There are 4 ways to turn a row about zero (a turn may also mirror it). The second row of each pair is the first, turned, with some noise. The first 36 pairs use one turn. New pairs use 2 turns, one after the other, and a turn may come again.
Known pairs, each followed by its turns in order:
[ -6  -8 -10  11   4  -7  -3  -7]
[  2  -8 -14   6  -4   5   4  -8] : Q_250

[  7  -2 -14 -12 -18  -8  17 -15]
[  8 -11  10  -4  -9  17  13  21] : Q_129

[ 17 -14  -6 -16 -16 -12   1  16]
[ 18 -16  13 -12  10   1   0 -23] : Q_335

[  2  -7 -16  15  12  -7   4 -12]
[-8 15 -2 12 13  0 16 -8] : Q_335

[  9  -7  -8   3   1 -16  -6  -9]
[ 11  -9   2   1  -1   7  -5 -17] : Q_668

[  2 -12   2   9 -16   0   8 -11]
[ -5  -8  -1  -2 -12  -3 -22  -4] : Q_668

[ 15 -12 -15   2   1 -16  13  17]
[  4 -20  14  18   6 -11   2  12] : Q_129

[-16  15  12 -10   7 -15  13  13]
[  9  -8  21 -11  19   3  12   1] : Q_250

[-11 -14 -14  18 -16 -15 -18   1]
[ -5  -5   2  -4  -4 -10  35  -5] : Q_335

[  6  -7   3  -4  -7   3 -12 -11]
[ -5  -1  -3 -19  -1  -5   0   5] : Q_129

[ 12   7 -14   3  -5   4 -11  -5]
[  0  -2 -11  -1  -8 -11  14   8] : Q_129

[ -2   8   4 -16  -2 -18  17   3]
[-2  8 -9 13 -2 27  5  8] : Q_668

[ -1  -3 -16  16  17  12  -3   0]
[ 18  -7   4 -18   1 -14   3   4] : Q_668

[ -3   4  -1  14   2 -12 -17  14]
[ 18  13  10  10   8 -10   1  -9] : Q_668

[ -3   4 -13  10   6  16 -15  14]
[  1  -6 -21   8  -2 -15   5 -12] : Q_129

[-17 -16 -12 -13  11  -3  12  -3]
[ 21 -13   4   1   5  -2 -12 -22] : Q_250

[ -6  -4 -16  12 -11  -2  14   2]
[  8  10  -4  13   3  14   8 -11] : Q_250

[  4 -12  -2  14  10  14 -15  17]
[  1 -11 -11  -3  21 -15   7  15] : Q_335

[ 2 16 16  2  5  3  1 17]
[  3  -8   4   5  -6 -15 -21  12] : Q_335

[ -1 -17  -9 -11  17 -11  -5  -7]
[  5   0   7 -18  -6  15  10 -16] : Q_668

[ -7  -1  -7 -13   0   6 -13  11]
[ 11   5  -9  -6  13 -15  -1   5] : Q_250

[-8  6  8  1 13 -4 14 18]
[ 6  9  8  4 -4  7  8 21] : Q_668

[ -9  13  16   8 -14   3  16 -15]
[-19   8  11 -10   3  20   7 -14] : Q_250

[ -8 -12  -3  11 -10   7 -17   0]
[ -5  -8  -7 -12   3  -6  18   8] : Q_335

[ 10   7  -4  -4 -12  -3  -2  -7]
[-8 -5 11  0 -1 13  0 -5] : Q_335

[ 17  -9 -16  -8  -9   9  17  10]
[17 17 11 18 -7 -1 -9  2] : Q_250

[ 17  11  -8 -17  16   3   4   8]
[ -1   1  19  11   0 -24  -1   6] : Q_250

[-17   6  12  -3  12  -9  18  16]
[ 17   9 -10   8 -19 -18 -15  -6] : Q_335

[  6 -15  -9 -10  -5  16   8  -7]
[ -7 -20   1 -10   8   8  20   0] : Q_129

[  4  -9   8   0 -14   3  15  14]
[ -6   4  -7  11 -21  -5  -4  10] : Q_668

[ -3 -10   0  -8 -17 -14  -7  14]
[ 13 -13   8 -12  -9  -6   8 -13] : Q_335

[ 4  9 -2 10 -7 -6 -5 -9]
[ 2  7 -7 -1 -8 -3  1 14] : Q_129

[-11  -2   4   7   3 -16 -13  -1]
[ 10   3  -6  -5   0  -5 -20   4] : Q_129

[ -8 -10   9  -8  10 -14 -15 -11]
[ 10   4   5 -22   8  -7 -16   0] : Q_129

[-16   8 -17  -4  -3  -9   9   0]
[ 15   9 -13  -7   6  12  -8   7] : Q_668

[-17  10   4   5  -7  17  16  -4]
[-10  12   9  -4  15  12  -4 -18] : Q_250

New pairs. What belongs after each?
[ -2   5  16   0   1 -11  -6  -7]
[  1   8   2  -7 -16  -7  -2  -8] : Q_129 Q_129

[-10  -6   5  12  -6 -10  16   5]
[ -5   5 -12  -6  15   3 -12   7] : Q_250 Q_335

[ -3 -11  12   4   6  -3  -6 -17]
[  4  -2   5  -6   8 -19   0   2] : Q_129 Q_250

[  5  -8   4  15 -13  -2   5   1]
[14  5 10 -8  0  9 -5  0] : Q_335 Q_129

[ -2   0 -11   8   8   8 -17  10]
[  8   3  -9   7  13 -13   7 -13] : Q_335 Q_335

[  0   6 -16  11  13  14  -1  -2]
[14 -7 13  4 -9 -9 -3 13] : Q_668 Q_250

[-12  -1 -16  -5   4 -13   9  16]
[  4 -18 -16   9   4  -9  13   5] : Q_668 Q_668

[ -6 -11  -7 -10  12 -14   0  13]
[ -7  -8  11   0  11 -15   4  10] : Q_250 Q_129

[ 12  17   3  -5 -15  -9  10  10]
[ -5   2 -15  23   7  11   4   0] : Q_668 Q_250

[ 15 -14  -6   6  -2  16 -11 -17]
[  9 -10 -21  -3 -21   1  -6   8] : Q_250 Q_129

[-10  -3  -6 -17 -12 -16  -4   0]
[-6 -1 20 -5 -4 -1 17  9] : Q_250 Q_129

[  0  -4  -4   4  12 -16 -17   1]
[  8  -1  -3  -2  12  -5   7 -21] : Q_250 Q_335

[-17  -4 -15  11  17   4  -6  13]
[ -4   6  26   1 -13 -14  11   1] : Q_668 Q_129

[  6 -17  -1  -4  -4   3   7  16]
[  0   2 -17   9  -1   0 -15   1] : Q_668 Q_668

[ -5   8   1 -12   9 -17  -7 -15]
[  3 -10  19   3   0   7 -18   4] : Q_129 Q_335

[  9   1   2   4 -16  -8  17  13]
[ -3  14  10   3  -8 -19 -14   7] : Q_129 Q_668

[ 18   9  -8   7  -8   5   5 -14]
[  1   7  -7   7  11  -3 -21   8] : Q_250 Q_668

[  5 -17  -9   0  16  -6   5  12]
[ -8 -14   5  19 -11  -6   4   4] : Q_335 Q_250

[ 1 14 -9  4 -9 10  5 12]
[  7  -3  -6   3  -4  -9 -19   5] : Q_129 Q_668

[ -9  -7 -14  -1 -16 -10 -10 -17]
[-3  0  2  1  6 22 12 16] : Q_668 Q_335

[  4   1  -6   2 -11  11  -3  -8]
[ 12 -10 -10  -1  -3  -3   4  -6] : Q_668 Q_250

[-17 -13 -14   0  -7 -12  -5  13]
[  6   0 -19   6 -21   0 -14   8] : Q_129 Q_250

[ 5 -8  3  7 -8  6 -5 12]
[ -1  -3  -7  10  -7  -9   4 -10] : Q_250 Q_129

[ -1  10  -5   2  -7  10  -7 -14]
[  8  17   8   7   1  -5   4 -12] : Q_129 Q_250

[ 5 11 -7  7 -1  6 16 13]
[-10   0  -5   8   5  19  -1  -3] : Q_129 Q_250

[-17  -1  12  13 -13  13  18  16]
[-22   5 -24  -6   2   2  17  16] : Q_129 Q_335

[  7  -9   8  10 -10  -9 -13  10]
[10 20  2 10 11 -5 -5  6] : Q_250 Q_250

[  3   1 -13   5  16  -2   5  -9]
[  4  -1   8  -4  -8   1 -19  -5] : Q_250 Q_668

[-13  -8   7  -6 -16 -10  12  -9]
[ -3   6   6 -13 -18  14  11   6] : Q_335 Q_129

[-10   2 -11 -17  18  -1 -11 -11]
[ -8 -23  -5   6  -4  13  13  -5] : Q_129 Q_668

[ 5 -3 12 -7 15 12  9  0]
[11  2 10 -9 10 12 -7  1] : Q_668 Q_250

[ -9 -17  13  -8 -14   4  -8 -17]
[-15  10 -12 -17   4   3  18  -6] : Q_129 Q_668

[ -9   7 -13  12  17  -7  18  -7]
[-18 -14   7  -1   2 -18  12 -10] : Q_668 Q_129

[ 16  17  11  -3  -4  10 -12 -11]
[  6 -28  -6   3   4  11  -5  -9] : Q_668 Q_250

[-14  10  14 -14   8  14  -8 -12]
[ 2 28 -6  2 13 -6 -2 11] : Q_335 Q_250

[ 16  -6  15   4   7 -12  -1  -3]
[ 14   9  -4 -10   6  13  -8  12] : Q_250 Q_250

[ 16  -1  15  -9  -5  -9 -14 -10]
[  4  -1  18  -6 -16   2 -11 -13] : Q_129 Q_129

[  1  -1  -2  16  11 -16  13   3]
[ -3  -3  -4  11   1  17 -19   0] : Q_250 Q_250

[ 16  14  -8 -15 -12  13  -8  14]
[  7  18  11  18 -18  -9  -9   0] : Q_250 Q_129

[ 16 -14   4  -6 -17 -10  12  -9]
[-14  -6  10 -21  -8 -14  -9  -8] : Q_335 Q_250

[  7  11  16 -13 -13   7   6 -17]
[  2  -1   4 -10 -31   8  -6   5] : Q_250 Q_335

[ -5 -13  14   2  -8   0  -7   6]
[ 8 -1 -6 -6 -4  6 12 13] : Q_129 Q_335

[ -5  15  -8   0 -12  17  16   3]
[ -7  -1 -19   9  -1  20   9   5] : Q_129 Q_129

[ 10  10  16  -6   9   0 -16  -2]
[ -5  16  12  12  -7 -13  13   2] : Q_335 Q_668

[ 7 16 10 -2 -9 -7 -5  8]
[ -1   2  16  12  -4   5  -1 -15] : Q_250 Q_129

[  5  15   9  -2 -10   4   0 -12]
[  4   7   5  -3  -9  16  -5 -10] : Q_250 Q_129

[ 4  9  1 16  3 17 -1  1]
[  8   9  10   8 -11  11   6  -7] : Q_668 Q_668

[-14 -11  -3  11  -8  -9  12  -7]
[ -9   1 -11  -9   8   7  21   3] : Q_250 Q_129

[-5 -3 -3 -6 -8 -5  6 -2]
[-3  1 -1 -8 -2  9  9  6] : Q_335 Q_129

[ -2  -6 -17   3   6  12 -13  -6]
[19 -3 -9  1 -4 -5  1 18] : Q_250 Q_129

